All rows are made from the same 10 directions, up to rounding. Whole rows:
15 -1 -16 7 -6 23 -18 -28 -8 -58 -53 12 9 17 18 5 -2 -9 27 -35
-12 24 -1 4 -25 -5 8 6 -4 24 -6 4 2 -45 10 5 -5 -13 -16 -3
-2 -33 1 -24 15 2 1 -9 8 -25 8 7 -3 14 -27 7 24 -24 -1 4
5 -7 26 1 -5 17 19 17 -18 3 21 -33 -10 11 -9 23 0 5 -9 20
22 29 14 5 30 -7 -3 5 -18 -4 -8 -25 -6 0 7 11 -8 24 12 -2
9 22 17 3 61 -25 -13 -18 -9 12 -5 -20 4 -13 11 2 -7 24 -7 2
5 19 -17 13 24 -13 -27 14 -3 18 -7 -8 14 19 3 -19 -21 26 -1 -2
3 -6 6 4 5 -33 2 -2 -9 9 2 -19 11 -30 -12 5 -2 -32 -20 9
12 15 12 23 20 -11 8 4 6 32 14 -21 0 -10 27 -3 -12 40 6 3
-6 12 4 -7 -8 -7 -8 5 -27 -2 -10 -14 2 -7 -10 2 -12 -20 -27 10
-38 -21 10 12 -8 18 -4 -16 3 11 12 16 16 6 -29 14 0 -18 -19 9
-19 25 -8 -25 64 3 -27 8 7 24 -1 9 5 -5 -14 5 14 24 -17 -5

Rows cut short, each followed by the rest of it:
15 6 -30 -16 0 -25 -12 17 -4 2 -23 -14 7 -23 18 -19 -2 -18 -> -19 -8
-3 -28 -5 -9 -11 8 5 0 -5 -11 -11 -17 11 -20 -2 18 14 -41 -> -26 -3
-8 6 13 24 -17 -2 5 0 -8 17 10 -6 5 0 -4 2 -18 3 -> -4 10
0 39 -12 -17 4 -7 -10 9 2 5 -7 24 -15 -3 7 -18 -2 21 -> 11 -7
6 4 2 -21 -25 -7 17 12 4 5 21 10 -29 10 15 -29 -3 16 -> 3 17
1 -11 -23 -17 -2 -2 -15 6 4 -12 -7 11 1 23 -2 -22 0 -4 -> -4 -1
-25 -10 -4 9 -10 1 3 -14 20 36 10 14 9 -19 24 -15 -6 8 -> -24 3
-18 -7 16 38 -50 25 16 -6 -2 20 14 2 4 13 14 -1 -26 13 -> -3 11
-14 1 5 -11 13 -16 5 -9 12 29 16 7 -5 -23 13 -13 3 7 -> -22 10
-20 8 -14 11 6 33 -23 -6 -3 -2 -31 7 23 -3 1 20 -1 -4 -> -11 -22
2 -12 -3 -15 -2 4 2 -9 11 -22 5 22 -12 20 -8 -9 12 0 -> 18 -1
13 5 6 -20 -23 6 15 -1 -13 -32 -12 1 -19 -10 4 8 10 -19 -> 8 -3
8 -1 9 -10 3 7 21 14 -2 12 5 -28 -6 -34 17 22 15 -4 -> -16 1
-4 6 -3 16 11 -21 -23 8 -15 7 -1 -10 19 16 -30 -5 -20 -9 -> -9 9
-14 16 3 7 -12 13 -5 22 -7 21 18 3 -4 29 -13 -8 -17 25 -> -3 15
4 6 14 4 9 4 10 3 -7 8 2 -20 -1 -20 6 21 4 2 -> -6 1
0 9 1 11 -13 -11 3 14 1 3 9 7 2 -6 -29 9 1 -14 -> 17 1
-11 -34 27 7 -7 21 13 -36 -3 -29 5 5 1 11 -15 23 10 -22 -> 3 5
-1 22 1 4 -30 13 19 16 12 20 15 16 -18 -5 19 -7 -2 29 -> 19 -1
6 -10 -18 27 21 -21 -5 -18 35 15 -9 12 25 -30 17 -3 8 1 -> 19 -26
-22 -3 18 9 -10 -11 -3 -14 -11 7 16 11 3 11 -30 -4 -14 -14 -> -12 21
-4 -18 3 -12 25 -1 21 12 31 37 33 -6 -4 -28 6 10 29 12 -> -9 5
13 5 13 -27 38 -11 -7 -19 -13 -35 -10 0 -14 7 -10 4 13 -4 -> 8 0
-17 -9 -3 6 14 15 -10 -28 2 -1 -28 0 21 -29 18 18 7 -17 -> -24 -18
22 11 -17 -11 5 3 5 8 24 -15 -6 21 -15 2 16 -8 18 22 -> 43 -22
-14 2 -2 -15 13 2 -6 12 5 19 19 8 -6 17 -10 -12 1 17 -> -12 13
12 8 -20 3 -36 0 10 35 7 12 4 -2 -5 -5 9 -10 -3 2 -> 11 -4
-14 -31 -9 13 -22 6 12 -11 35 10 15 28 8 -5 0 -5 12 -9 -> 12 -7
-6 13 11 28 -10 1 -4 -34 -7 -18 -25 15 12 -18 -1 16 -9 -16 -> 17 -18
11 -21 14 -11 30 -10 9 -11 4 -18 9 -10 -3 -7 -18 19 23 -16 -> 7 2
8 -21 -9 14 -2 -24 -3 5 7 4 8 -8 14 4 -15 -8 -4 -18 -> 3 4
4 -8 -2 -11 18 -41 -3 -20 8 13 7 1 -3 -9 22 -38 -8 4 -> -18 12
-11 -47 -17 8 0 24 -4 18 8 27 7 -36 26 12 16 2 -2 -1 -> -45 7
14 26 -12 5 0 5 3 45 -9 15 -11 -29 8 -33 -5 31 8 -8 -> 1 -14
11 -11 16 -16 -13 35 5 17 -34 -38 0 -28 -16 46 -16 18 -2 -2 -> -4 15
13 -19 14 30 -14 -1 12 0 -4 4 13 -26 5 18 8 0 -17 9 -> 7 11
12 -21 -33 -12 -34 -26 -6 -2 14 -31 -13 28 0 9 -8 -33 4 -37 -> 18 -9
-10 9 -5 1 -18 4 -5 7 -8 13 -2 1 1 4 8 -12 -15 4 -> -16 6
-4 1 -21 -24 -7 -10 -7 -18 7 -3 -23 18 -3 -22 36 -28 1 -9 -> -20 -9
9 0 1 8 1 -18 3 -4 4 5 5 -2 -1 -1 8 -12 -7 6 -> 6 3
2 16 -14 -25 -4 20 -12 43 -27 3 -9 -28 -5 17 1 0 -7 6 -> -29 8
27 -31 -28 36 4 -17 -12 9 19 -6 -7 -14 28 24 2 -12 -8 0 -> 28 -15
7 2 -15 24 1 1 -9 -5 2 -1 -30 -11 25 -26 17 14 -3 -13 -> 2 -25
-6 12 7 -9 -10 5 18 22 2 12 11 0 -5 -40 -23 33 23 -23 -> 0 -2
8 -16 26 25 -11 -39 26 -3 4 22 35 -17 1 -22 -17 4 -5 -17 -> 4 22
12 -16 5 -27 10 -16 9 -8 -7 -3 3 -22 -13 -7 27 -18 2 -3 -> -28 15
4 -10 0 -3 19 -16 -8 0 -9 8 1 -23 7 3 4 -9 -8 -1 -> -23 11
10 1 8 12 7 -40 -2 13 -10 17 22 -20 3 9 -22 -14 -18 -2 -> -3 23
-12 -2 13 -6 -6 8 18 -11 8 15 10 5 -8 -28 18 7 10 1 -> -14 3
10 -13 41 1 -5 -4 20 -35 -20 -27 9 -12 -20 12 7 2 -8 -1 -> 3 20
-17 -2 -16 16 0 8 -17 4 3 20 -12 -2 25 -5 3 1 -10 -4 -> -20 -8
-22 12 24 25 -28 1 14 -24 0 23 12 17 -2 -17 11 -2 -18 8 -> -4 9
2 -12 -7 -9 -5 22 5 -2 6 -8 -7 -1 -4 4 23 0 8 7 -> -3 -7
-25 -2 -17 18 -10 14 -21 -11 1 15 -21 8 26 -4 11 -4 -15 -6 -> -24 -11
3 28 -15 2 10 -23 -29 -24 -11 -15 -38 17 8 -4 16 -24 -20 0 -> 2 -15
14 -25 -8 18 -7 -32 13 9 22 16 19 -8 10 -15 -5 -8 4 -14 -> 12 2
22 18 -23 -10 17 -7 -6 18 11 -9 -19 2 0 -19 5 6 17 1 -> 24 -25
1 -25 -9 4 -11 9 5 14 11 4 12 -6 6 12 -5 1 6 -4 -> 1 2
1 17 -17 7 10 -34 -31 -17 -16 0 -34 -3 19 -10 16 -27 -28 -12 -> -22 -6
-7 19 -15 -22 -4 19 -6 23 10 1 6 29 -16 21 -9 -10 9 22 -> 16 -4
